There are 3 ways to turn a row about zero (a turn may also mirror it). The second row of each pair is the first, turned, with some noise. The first 27 pairs use one turn. New pairs use 2 turns, one after the other, and a turn may come again.
Some pairs, each with its turns in order after it:
[  1 -28  -6  -2  -7  -7  20   9]
[ -5  12  25  19 -14   9  -1   7]
(0)

[ -3  -3   2   1   0 -13   1  -4]
[-5 -4 -9  0 -2 -6  2  7]
(2)

[-11 -10  -2  -5 -16  11   1  -9]
[ 12  -9   1  -5  -3 -16 -13   1]
(1)

[  6   6  -5   2   2   0 -20  -2]
[  2   8 -11 -15   1  -8   1  -7]
(0)

[-1 -3 -4 37 -2 29  7 -7]
[ 13  -9  20  -6  14  12  20 -32]
(0)

[ -7  17 -13  -5   1  16  -7   3]
[  0 -14   8  -9  10  14 -15   7]
(1)

[37 -5  0 -9 37 -1  5  1]
[  7 -16   7 -26 -37   2 -22  -4]
(0)

[ 10   0 -19   9   9   2  15   0]
[ 20   8  -6   5 -12  11  -2   6]
(2)

[ -8 -13  37 -10   3  -9  -6   4]
[-12 -12  -8  -2 -29  -8  11 -18]
(1)

[-24   1   5  24  -1   2   1 -21]
[  9   6  33  -4 -15  -9  -7  -3]
(1)

[ -8  14 -11   1 -16   0 -11   4]
[  6  13  -9   6  18 -10   1  -3]
(0)

[  4  -9 -14  -1   0  -3  -7  -1]
[ 6 13 -6 -4 -1  2 12 -1]
(2)

[-27   3  -2  16   0   1  -1  -2]
[-11  12 -12   9  11   0 -18   5]
(2)

[-12   6   6   6 -15   1  -4   1]
[-16   4   5  -6   2  -5 -11   5]
(2)

[-22  -6   0  -4  -1 -10   2 -36]
[ 35  -2  18  -5 -18  -8   4  -4]
(1)

[ -3 -18  -1 -20  13 -15   5   2]
[-15   5  -5   9 -22   8 -13  12]
(0)

[-3  7 26 -3 22  6 -7  4]
[  0 -18   7  21  13 -12  -6 -17]
(2)

[-15   8   1  -6  -9   9   1  -8]
[  7 -14   9 -12  -1  -3  -8  -2]
(1)

[  7 -25   5   8  -5   9 -13   0]
[-15  12  15 -12  -4   1  13  -6]
(0)

[  7  27  24   4   1 -10   4   4]
[  1 -19  13   5  -9 -25 -17   5]
(2)

[-17   2  -4 -22 -11  -2   4 -17]
[ -6 -10  -6 -17  20   7   4  13]
(2)

[ -1 -21   8   9  -3 -15 -29  -4]
[-17  23 -10 -16  -9   2  21   5]
(0)

[-14  -8  -9 -31  -4   2  -9  17]
[-22  16  -5   9   7  -2 -27   7]
(0)

[  2   6  26  -9  11  11  -5 -12]
[ -9 -10   1 -16 -23   6  10  10]
(1)

[  3   1  16 -21  14 -10  37  -1]
[ 13 -42 -11   0  -8  11  -6   0]
(2)

[-5 -6 -2 -2  1 -5  8 11]
[  1   7  -8  -1   4   1  -3 -12]
(1)

[20  1 -7 19  1  0  8 18]
[-18  23  -3   7  17  -2   2   7]
(1)

New pairs. What belongs after each?
[ 10   6 -11  14  -3   2 -13  -8]
[-24   6   3   0  -2   2  -1  -9]
(1) (1)

[  9 -37  -9   2   5   9  13 -10]
[ -3 -10   8  19  35   8  10  10]
(1) (1)

[ 17   4   0   4 -11  -9  -4  37]
[ 18 -11  21  -8  -2 -25  -1 -17]
(0) (2)

[-8 10 23 37 36 20  4  8]
[-31 -12  17 -18  34  -7 -30  -4]
(1) (2)

[ 21 -14  14  14 -37  -9   1 -12]
[-28 -10  -7 -27   0   6 -26  -6]
(2) (2)

[-9 -5  7  1  1 -2 -2  0]
[-10   0   2  -1   1  -2   3   5]
(1) (2)

[  0   6 -22 -12   2 -37  -8  -9]
[  9   9 -23   6  29  15  10 -11]
(2) (1)

[ 1 13 11  3  8  4 -2  1]
[-11  -5   4   7  11   5  -1   7]
(1) (0)

[ -3  11   2  14   7  23 -11  -7]
[-16   8   4 -11  19   8   1  12]
(1) (0)

[  2 -11  15  -2 -13   0   3 -19]
[  2  10   0  -7  -3 -11  -1 -24]
(0) (1)

[ 16  -5  -7   3  -3 -11  12   5]
[-14  -6  -1   1   9 -12  13   4]
(0) (1)

[ -4  -5 -37  26   6   8 -13  22]
[ -5 -16  25  -9  27  15  15  27]
(2) (1)

[-11  18  -5 -23   1  -2  -1  -2]
[  5  24 -16   5   2 -10   7  -3]
(0) (2)

[ -9  -1  37   6 -14   2  -6  -3]
[ -1  13 -16 -18  -1   8 -14 -25]
(0) (1)

[ 15   3  18  -3   3   4 -13  -4]
[-13   8   0  12  -4   0 -15  13]
(0) (0)

[ 13  25   7   1   5   4 -20  -3]
[ 18  -7 -14 -15   4   0  22  -3]
(0) (2)

[  4   1   5  -4   3  -9  -4 -12]
[  3  -2 -10   1 -12   3  -2  -2]
(2) (2)

[  6  -7   1   1  12  -6 -15  -9]
[ -1   2  -2 -20   8   5  -2  10]
(0) (2)

[-11  -1 -13  -2 -10   0  -2  16]
[-13   2  17   1  -1  17   6   8]
(0) (1)

[ -9  -1   8 -12   9 -13  -1   2]
[-4  1  6 -3 -1 16  6 14]
(1) (2)

[  1   1  -6  -2 -13 -12   8   3]
[ -1   1   0 -21   3   0   4  -5]
(2) (2)

[ 16 -18  37  29   0 -14   0 -22]
[11 21 12 23 17 27 35  5]
(2) (0)

[ 16   5  -9  -2  20  37 -20  -2]
[ -8  28  10 -12  32  12 -16  -5]
(1) (0)

[ 6 -3 -2  8 -7 14  5 13]
[ -3   7 -20  -1   4   6  -4  -2]
(1) (0)

[  1  -3   4  37   4  10 -12   1]
[-12  12   8  10  -2 -19 -25  13]
(2) (2)

[-3 -3  3 17 36  1 16  0]
[  4  -6  -9  -6  -5 -23 -21  27]
(0) (1)

[-9 -7 32 13  1  7 14 14]
[ 27 -22  16  -3  -3  -6   6 -16]
(1) (1)

[20 25 10 -2  3 37  7  2]
[-21 -19  21  26  -7 -12  12 -13]
(2) (2)

[-4  1  3  0 17 24 12  0]
[-15   0   3  13  14  12  16  -6]
(0) (2)

[-11  -4   2   4  -8  -3  -9 -37]
[  7   6  18 -12  -9  -9  11  30]
(1) (0)

[  1   4  -5  10   6 -15  -9 -10]
[-14   8   6 -14   1  -9   3   2]
(1) (1)

[ -4   1  -1  -3 -10  -1  -3   0]
[ 0 -4 -3 -2  8 -2 -2 -3]
(2) (2)

[-33  -2   3 -13 -18   4  22   1]
[  2  13  -3  -4  34  10  11 -23]
(2) (2)

[  0   1   8   5   3 -19   1  27]
[ -8   9  -7 -16   2  -9  15  22]
(2) (2)

[  8  22   1   0 -22 -12   0  -7]
[ -4  21 -11  11  13   7  17  -8]
(0) (1)

[-12   3 -20   5   7  11 -19   8]
[-21  -5   7  10 -16  -1 -14  12]
(1) (1)

